There are 11 hidden switches. A switch that is on adds its own fixed numbers to the row, and there is some noise. The rows also spread widely along 14 directions, which tell nothing about the answers.
In the rows, zero is written as 128.
Known rows, each followed by its switches (1 for on, 0 for off):
[152 140 131 117 112 127 147 148 109 108 156 164 109 116 149 115 115 127
 155 124 138  81 147 117  94 136 108 116  93 167 152 131  99  85 178 156
 149]	0 1 1 0 0 0 0 1 1 1 0
[126 104 148 135 109 137 135 103 109  96 176 179 116 126 187 157 114 150
  81 161 119  95 129 111 121 112 128 126 104 109 170 131  88 116 181 169
 144]	1 0 1 1 0 0 0 1 0 1 0
[ 90 139 135 115 127 141 114  99 180 144 168 131 111 115 170 124 152 137
  70 126 123 145 115 113 124 116 118 109 144 123  92  89 111  90 145 142
 109]	0 0 0 1 0 0 0 0 1 1 0
[ 96  96 147 114 156 123 120 137 177 134 182 141 131 104 126 171 118 135
  91 104 101 171 119 181 122 117 101 103 137 138 118  94 126 171 166 136
 112]	0 0 0 1 1 1 1 0 1 0 0
[115 130 125 103  71 112 137 101 118 131 154 154 123 115 145  81 115 126
 110 137 113 178 131 125 153 123 100 133 110 126 101 167 138 118 145 161
  93]	0 0 1 0 1 1 0 1 1 0 1
[115 110 177 141  66 157 106  96 105 137 174 137 128 129 167 187 105 161
  58 145 124 106 136  87  99 124 124 153  92 112 197 123  69 121 184 142
 105]	0 0 1 1 1 1 0 1 1 1 1
[117 120 105  89 176 113 154 155 128 123 244 138 107  86 130 127 123 145
 128 138 115 120 139 101  92 145 103 136 158 102 124  92 100 128 196 137
 152]	0 1 0 0 0 0 0 1 1 1 0
[132 146 149 142  53 108 120  91 135 108 113 174  89 144 175 103 120 120
  97 147 110 152 121 123 147  89 121 104 106 139 119 147 143 109 170 176
 111]	0 1 1 1 1 1 1 0 1 1 0
[144 143 134 150 113 127 164 103 110 121 161 145 124 126 175 131 125 132
 125 109 127 104 160 110 115 126 135 136 108 138 159 143 116  74 142 126
 133]	0 1 0 1 1 0 0 1 0 0 0
[189 138  92 114 192 137 130 137 115 128 133 112 177 132 148 119 121 114
 123 138 102 117 133 134 108 133 116 119 162 141 116 117 122  76 115  91
 124]	0 1 0 0 1 0 0 1 1 1 0
[154 137  99  89 121 128 109 123 141 111 144 130 140 119 131  63 108 133
 109 144  99 142 155 125 128  97 105  68 149 142  76 125 119 110 145 137
 114]	0 0 0 1 0 0 1 1 1 1 1
[119 116 128 107  87 129 137  96 104 120 122 164 127 116 133  94  95 170
 124 118 132 139 137 127 158 106 112  66 102 160 132 139 113 149 128 131
 119]	0 0 0 0 1 0 1 0 0 0 1
[162 137 129 131  59 104 132 123 124 123 127 158 106 150 140  94 125 115
 127 123 114 128 165 136 120 116 112 143  95 115 112 139 129 106 157 166
 106]	0 0 1 1 1 1 0 0 0 0 1
[100 110 189 132 110 124 134 151 171 145 181 141  96  97 174 161 141 119
  90  91 117 142 121 157 113 146 110 142 132 143 148 117 131 144 176 150
 132]	1 1 0 1 0 1 0 1 1 1 1
[153 115  98 108 177 143 140 111 108 143 164 106 196 125 115 138  96 142
 112 114 112 140 152 146 123 130  95 102 138 123 147 121  87 126 115  89
  95]	1 0 1 1 0 0 0 0 0 1 0
[161 147 139 166 149 103 145 169  89 134 103  96 142 140 106 153 135 107
 152 116 125 108 138 113 110 172 153 183 146 124 169 111 116 162 147  95
 144]	0 0 0 1 0 0 0 0 1 1 1
[138 154 160 120  60 163  54 108 132 101  81 125 133 122 134 114  98 138
  89 169 126 129 125  97 110  78 118  82 115 195 141 156 139 109 150 137
 109]	0 1 1 0 1 0 1 1 1 0 0
[163 139 132 103 114 101 175 171  65 123 143 144 108 106 129  77 110 140
 185  96 142 106 135  87 151 146 122  93 138 158 174 149 134 153 147 106
 166]	0 1 1 1 1 1 0 1 0 1 1
[160 142 124 150 158 133 135 111 102  99 103 150 159 142 175 142 139 107
 100 157 128  78 110 134 120 163 143 163 106 134 137 139  86  74 128 124
 146]	0 1 0 1 0 0 0 0 1 1 0
[125 104 173 129 143 152  93 153 135 136 127 113 143  96 141 155 124 158
  69 138 114 114 140 138 131 151 136 143 151 151 148 128 120 201 127  97
 151]	1 1 0 0 1 0 0 1 1 0 1
[121 177 162 176  66 113  90 134 140  99  94 114 108 127 110 130 128 112
  93 167 111 119 169  87 109 125 161 176 106 146 131 152 130 154 182 145
 133]	0 0 1 1 0 1 1 1 1 0 0
[138 136 128 100  83 128 100 139 121 149 113 131 138 112  94  99 105 155
 111 111 130 115 155 139 134 128 104  95  98 153 124  98  80 161 142 131
 104]	1 0 1 1 0 1 0 1 1 1 1
[145 104 148 125 125 130 111 158 168 131 166 124 131 120 126 141 103 118
 108 113  90 153 174 164  99 105 100 105 144 144 127 130 134 167 178 148
 117]	0 0 1 1 0 0 1 1 1 1 0
[165 125 167 142  67 123 106 143 111  94 150 135 106 128 153  90 112 127
 102 164 100 113 198 101 113 115 133 154 137 120 139 200 145 161 170 153
 151]	0 1 1 1 0 0 0 1 1 0 1
[136 106 155 130 115 126 135 153 142 160 149 130 143 117 130 155 124  99
 123  92 126 136 147 191  84 189  87 184  98 137 138 142 105 136 156 143
 106]	0 1 0 0 0 0 0 0 1 1 1
[117 109 146 117 162 135 134 142  98  62 168 183 128 102 166 158 129 131
 110 170 139  67  97 117 114 154 139 144 105 138 154 140  84 118 180 162
 185]	0 0 0 1 0 0 0 1 1 0 0
[162 110 111 109 123 133  97 107  73  96 111 152 160 133 111 113  82 176
 102 159 119 111 134 126 154  96 125  75 119 131 144 122  85 172 130 110
 129]	0 1 1 1 0 0 1 0 1 0 1
[184  92 126  81 116 134 124 169  75 153 172 134 162 123 119 120 121 127
 149 119 139 123 122 126 113 155  81 140 148  90 165 135 120 136 141 135
 123]	0 0 1 1 1 0 0 1 1 0 0
[185 135 110 138 118  88 128 154 115  99 108 159 129 147 119 127 102  82
 158 136 102 137 148 181 101 115 111 157 108 142 117 140 157 121 168 163
 118]	0 1 1 0 1 0 0 1 0 0 0
[194 107 147 146  68 123  85 130 120 117  90 133 150 165 137 112 114 113
  78 166  85 139 170 145 127 120 124 161 130  91 121 179 144 164 137 143
 110]	0 0 1 1 1 1 1 0 0 0 1
[137 116 105  92 148  99 150 152  81 111 233 132 137  97  90 133  90 141
 140 144 113 139 151 103 104 139  98 156 141  85 157 136 111 166 196 126
 134]	0 1 1 1 1 1 0 1 0 0 0

New rows, each followed by its switches (1 for on, 0 for off):
[165 124 127 100 141 103 148 195  93 144 112 137 112 106 116  87 133 137
 187  79 143 121 115 125 159 145 126  93 165 153 144 113 159 182 109  98
 166]	0 1 1 0 0 0 0 1 0 0 1
[ 64 150 162 153 122 143 105 116 171 122 143 105 111 100 116 163 119 150
  81 131 123 137 161 104 108 115 145 132 115 171 138 121 116 168 163 115
 123]	0 0 1 0 0 0 0 0 0 0 0
[168 144 146 150  72 118 141 104  61 112  78 143 138 149 161  98 115 115
 134 136 139 113 125 106 144 140 139 138 109 134 171 185 126 116 120 125
 128]	0 1 0 1 0 0 0 0 0 1 1
[122 110 118 130 140 121 126  89 150 136 132 146 149 141 174 135 130 108
  65 150  89 183 105 174 146 130 115 155 138 103  79 126 130 119 128 148
  87]	0 0 0 0 1 0 0 0 1 1 1
[112 106 119  74 124 136 125  95  61 108 146 168 164  99 143 126 101 155
 105 152 154 141  46 112 165 144 105 106 117 121 156 138  95 126 132 124
 123]	0 1 0 1 1 0 1 1 0 0 1
[113 142 111  77 169 135 111 119  97 103 143 140 153 100 128 118 127 148
 114 145 149 123  53 100 146 126 117  81 141 142 130 103 102 107 125 106
 134]	0 1 0 1 0 1 0 0 1 0 0
[155 123 103 102 106 106 120 128 116 136 133 131 136 128 100  67 101 135
 142 124 107 171 165 145 143  93  99  86 150 121  95 142 151 169 126 139
 104]	0 0 0 0 0 0 0 0 1 0 0
[146 137 116 131 167 122 166 124  65 111 129 148 165 108 131 141 106 149
 146 121 133  99 121 124 149 148 134 116 102 166 179 136  91 123 119  93
 146]	1 1 1 0 0 1 0 1 1 0 0
[100 150 140 122 133 140 154  85  90  87 142 142 150  98 171 121 111 127
 111 141 142 127  99  97 144 142 135 125 105 177 155 183 113  81 132 112
 133]	0 1 0 1 1 0 0 1 0 0 1
[123 157 154 111 108 137 119 140 129  66 130 136 127 110 141 125  99  94
 140 159 116 138 105 104  88 114 105 100 108 214 147 172 138  75 203 155
 126]	0 0 1 0 1 1 1 1 1 1 1
[112 151 165 163 110 125 122 148 168 168 134 114  98 133 152 177 177 104
 104 101 139 119 112 116  95 162 134 185 128 119 143  71 116 104 162 141
 119]	0 0 1 1 0 0 0 0 1 1 0
[185 136 139 132 120 142 136 160 138 128 118 119 148 131 152 103 130 107
 132 117 107  97 176 123  99 158 119 130 124 163 134 167 123  90 131 114
 138]	0 0 1 0 0 1 1 1 0 1 1
[143 141  94 110 114 135 135  75 106 112 141 145 161 133 172  96 123 119
  89 181 109 142 110 100 128 140 111 146 120 109  96 148  98  42 140 146
 100]	0 0 0 0 1 0 1 1 1 1 1
[134 155 101 129 168 117 143 113 106  67 154 133 135 126 128 117 100 127
 145 162 102 134 142  98 117  83 133  92 136 162 129 141 131 101 164 125
 134]	0 0 1 0 0 0 0 0 1 0 0
[132 158 127 112  68 100  83 150 124 116  90 138 109 122  95  92 123 107
 133 153 130 146 113 116 120 113 123 132 122 133 103 126 155 149 161 164
 116]	0 0 0 0 0 1 0 1 0 0 0
[121 117 102 130 153  97 190  97  82 127 161 164 143 127 160 147 105 130
 137 109 109 168  90 132 165 122 128 116 121 117 156 119 115 117 135 122
 108]	0 0 1 0 0 1 0 1 0 1 1
[221  92 132 123 130 111 159 188 106 124 166 140 135 146 139 110 112 104
 173 128  90 130 175 147  95 134  82 127 167 110 156 165 161 145 171 150
 147]	1 0 1 0 1 0 1 0 1 1 0
[136 148 131 117  86 111 127 124 153 135 123 149 123 125 142  94 132  86
 128 110 129 155 127 179 113 138  80 133 101 148  96 142 134  87 154 176
  94]	1 1 0 1 0 0 0 0 1 1 0
[154 132 134 161  33 102 128  78 105 143 142 148 119 159 136 131 101 130
 113 118 115 154 176 146 112  88 107 145  92  85 155 134 125 119 158 168
  73]	1 1 0 1 0 0 0 0 0 0 0
[134 134 155 111  85 143  60 152 117 116 116 115 126 100  92 101  99 166
  79 167 127 101 178  98 126 121 130 126 129 148 131 150 110 218 155 121
 146]	0 1 1 1 1 0 0 1 1 0 0
[118 150 132 125  97 146  68  78 143 126  98 129 142 149 160 141 142 115
  66 162 127 161  65 115 133  85 124 117 134 115 108  97 131  71 125 150
  76]	0 0 1 1 0 0 0 0 1 0 0
[109 103 165 124 135 137 117 135 113 133 141 105 162 101 133 144 131 139
  81 152 117 160 105 110 145 172 125 158 162 107 158 173 136 194 123  98
 135]	1 0 0 0 0 1 1 0 0 0 1
[133 168 142 153 159 122 124 153 135 124 116  89 138 111 122 155 129 109
 114 126 119 120 138 118 103 148 144 158 148 164 148 114 131 138 153  94
 139]	1 1 0 1 1 0 0 1 0 1 0
[ 87 108 133 137 140 139 138  68 152 139 158 134 159 113 156 170  94 148
  85  96  98 196 122 169 146  88 117  79 118 163 131 112 118 124 124 117
  74]	0 0 0 0 0 0 1 1 1 0 1
[139 136 153 124  29 101 119 147 142 150 138 151  81 123 126  86 133 108
 136 126 131 151 154 131 101 146  87 156 114 112 113 151 147 143 185 190
 115]	0 1 0 0 0 0 1 0 1 1 0
[132 128 196 146 123 138 111 174 166 115 156 112  98 118 158 173 130 106
 121 119 106 133 121 113  72 124 117 125 154 172 177 134 157 127 195 128
 143]	0 1 1 0 0 1 1 0 1 1 1
[133 105 145 159 154 125 187 103  82 111 173 151 142 116 185 168 104 152
 114 129 106 120 134 116 139 143 140 130 127 135 197 147  99 132 152 109
 149]	1 1 0 0 0 0 1 1 1 1 1
[128 134 142  99 152 146 122 170 122 138 145 112 119 100 133 120 148 148
 128 135 149  98 105  73 114 160 125 116 168 138 148 105 123 143 141 100
 164]	0 0 0 0 1 0 0 0 0 1 0
[127 182 130 136 110 129 101 135 141 128  73 109 126 114 130  76 165 132
  86 150 134  97 149  95 155 160 159 157 128 149  81 120 109 128 110 114
 144]	1 0 1 1 0 0 0 1 1 0 1
[108 136 141  95 165 115 164 163 123  84 161 143 134  81 144 105 125  98
 144 126 129 130 100 133 131 169 111 120 131 178 129 173 130 125 164 137
 161]	1 0 0 1 0 1 0 1 0 1 1
[138 130 137 121  61 116 125 106 114 121  71 173 127 129 128  97  98 127
 149  94 143 143 122 177 142 113 101  78  71 188 130 150 131 122 124 150
 103]	0 1 0 0 0 0 1 0 0 0 1
[130 129 146 144 107  88 123 164 115 122 108 143  93 124 106 133 112 124
 136 129 118 136 136 145 130 137 132 154 125 137 137 116 132 213 178 144
 141]	0 1 1 0 0 0 0 0 1 1 1
[147 140 141 190 123 110 122 110  88 105  87 119 154 148 134 168 105 123
  84 165  96 117 155 128 131 131 171 183 118 119 161 131 100 173 151 120
 127]	1 0 0 1 0 0 0 1 1 1 1
[134 143 155 158  71 117 103 137 113 113 114 122 104 132 108 144  84 136
 128 140 114 132 171 100 101  80 139 114 119 157 175 134 138 183 187 142
 122]	0 0 1 0 0 0 0 1 0 1 0
[120 136 135 135 110 116 115 103 115  78 152 159 122 126 153 122 125 114
  82 192 115 126 129 119 123 134 130 179 109 105 116 173 113 123 175 170
 135]	0 1 1 1 0 0 0 0 1 0 0
[113 121 151 125  79 121 103 119 142 102 124 152 129 107 132 112 106 113
  85 144 116 148 148 166 128 141 115 151  96 145 106 181 125 161 161 162
 119]	0 1 0 1 0 0 1 1 0 0 1
[134 171 168 130  68 150  96 146 134 135 103 117 116 106 145 107 161 122
 112 125 168  70 137  87  96 169 129 156 105 157 146 139 114  83 133 131
 145]	1 1 0 1 0 0 0 1 0 0 0
[126 136 119 106 131 108  96 147 151 106 148 119 114 107  85  94 100 147
 110 138  98 157 166 135 131  95 117  91 153 143  89 110 132 197 169 122
 127]	0 1 1 1 0 0 1 0 1 0 1
[137 152 136 137 119 135 108 137 118 159  80 117 146 131 144 155 157 110
 110 136 144 125  64 103 121 167 133 162 136 132 142  89 120  97 128 119
 118]	0 0 0 0 1 0 1 1 1 1 0
[156 146  99  80 123  97 141 130  67 106 128 143 141 115 127  61 105 114
 163 138 129 162  82 117 160 116 100  84 158 132 125 142 147 121 136 134
 120]	1 1 0 1 0 0 0 1 1 1 1
[189 104 120 127 139 115 166 141  87 120 134 174 136 138 175 127 116 125
 148 120 113 102 124 150 127 145 118 122 123 134 152 127 114 102 143 134
 149]	0 1 0 0 1 0 1 1 1 1 1
[195  98 121 111 144 126 135 139  61 115 182 115 169 142 126 146  79 135
 146 145  92 147 129 103  97 112  94 109 167  99 197 148 125 134 165 101
 114]	0 1 1 0 0 1 1 0 1 1 1
[118 170 163 133  94 150  95 152 160 142 119  60 134 103 115 105 131 108
 108 130 124 137 168  81  82 149 126 152 148 171 127 160 143 127 147 104
 115]	0 0 0 0 0 0 0 1 0 1 1
[157 162 142 122 113 141  70 121 125 107  63 119 134 141 142 124 124 124
 112 147 126 128  83 104 118  77 133  75 146 173 136 111 161  94 120 108
 115]	0 1 0 0 1 1 0 0 0 0 0
[127  96 121 114 138 136 142  78 105 129 168 150 154 130 179 141 100 150
 104 118 101 182 101 135 161  71 116  70 148 125 148 123 134 109 116 124
  91]	0 0 1 0 0 0 0 1 1 0 1
[138 121 100  95 144  90 135 165 108 137 139 136 150 109  83 116 113 106
 156 116 120 172 110 161 140 146  99 138 136 116 115 127 144 175 138 132
 112]	0 0 1 0 0 1 0 1 0 0 0
[114 132 160 126 113 163  90  96 145 134 123 101 173 109 143 160  99 128
  74 123 122 161 112 137 114 111 107  94 129 171 162 144 122 121 133 107
  87]	1 1 0 1 0 0 1 1 0 1 0
[113 127 105  88 152 101 153 148  82 140 145 137 144 109 114 131 143 104
 145 140 153 155  44 116 132 201 101 186 140  90 130 109 116 131 150 132
 124]	0 0 0 0 1 0 0 0 0 1 1
[149 112 137 118  92 126 118 126 137 172 164 120 137 129 137 120 132 134
  76 126 106 151 151 132 124 163  95 169 137  79 119 128 105 145 145 124
  98]	0 1 1 1 1 1 1 0 1 1 1
[129 127 160 124 146 139  98 134 142 122 121 106 170 121 142 175 120  86
  94 136 109 164  79 167  90 149  97 154 134 155 148 141 135 107 151 122
  91]	1 1 0 0 0 1 0 0 1 1 1
[137 114 176 112  71 146 113 136 139 172 111 118 151 103 160 100 141 109
 102 106 133 176 113 153 143 172  86 148 141 148 130 188 166 134 103 130
 103]	1 1 0 0 1 0 1 1 1 0 1
[159 140 139 125  79 119  92 159 109 129 156 108 129 116  83 126  91 133
 109 168 104 119 191 107  75 137 100 174 119 118 151 143 108 174 202 140
 118]	1 1 1 0 1 1 0 1 1 1 0
[132 133 144 112 132 145 102 114 125  89  95 150 136 132 190 113 140 114
  85 178 120 125  65 101 147 122 137 107 139 147 119 153 135  89 125 134
 137]	0 0 1 0 0 1 0 0 0 1 1
[131 154 159 149  69 148 119 104 148 126 134 128 125 127 187 113 143 106
  71 144 126 103 164 107 101 161 128 184  93 136 125 178 103  64 147 147
 117]	0 1 1 1 0 0 0 1 0 1 1
[127 101 151 104 138 141 153 145 106 119 184 120 172  95 149 129 112 101
 111 135 124 140 136 132 108 194  97 179 131 130 153 211 117 135 154 128
 132]	0 0 0 1 1 0 0 1 0 1 1
[ 94 163 138 125 118 145 131  63 138 121 128 124 135 109 181  83 128 145
  71 143 124 159 118  95 177 104 129  80 137 165 114 166 126 100 106 113
 111]	1 1 1 1 0 0 0 0 1 1 0
[ 93 139 177 156 107 118 148 124 133  93 145 163  82 114 186 151 144 115
 106 145 139 120  94  95 132 146 144 150 117 143 165 155 133 124 184 157
 164]	0 1 1 1 0 0 1 0 0 1 0
[166 125 107  66  72 118 112 125  96 114 170 151 122 123 106  53  87 145
 147 132 125 144 159 123 119  90  68  77 121 126 113 144 125 121 164 155
 102]	0 1 1 1 1 0 0 0 1 0 1
[175 130 102 113 166 116 132 163 121 164 120 110 152 142 118 136 146 113
 136  99 126 128 110 145 120 157 113 146 158 105 120  62 116 120 121  98
 112]	0 0 1 1 1 0 0 0 0 1 1
[132 117 136  87  83 142  84 130  95 138 116 141 152 107 102 124  92 154
 106 130 149 123 106 131 129 140  94 104  98 145 152 115  76 159 153 131
 106]	0 1 1 1 0 0 1 1 1 1 1
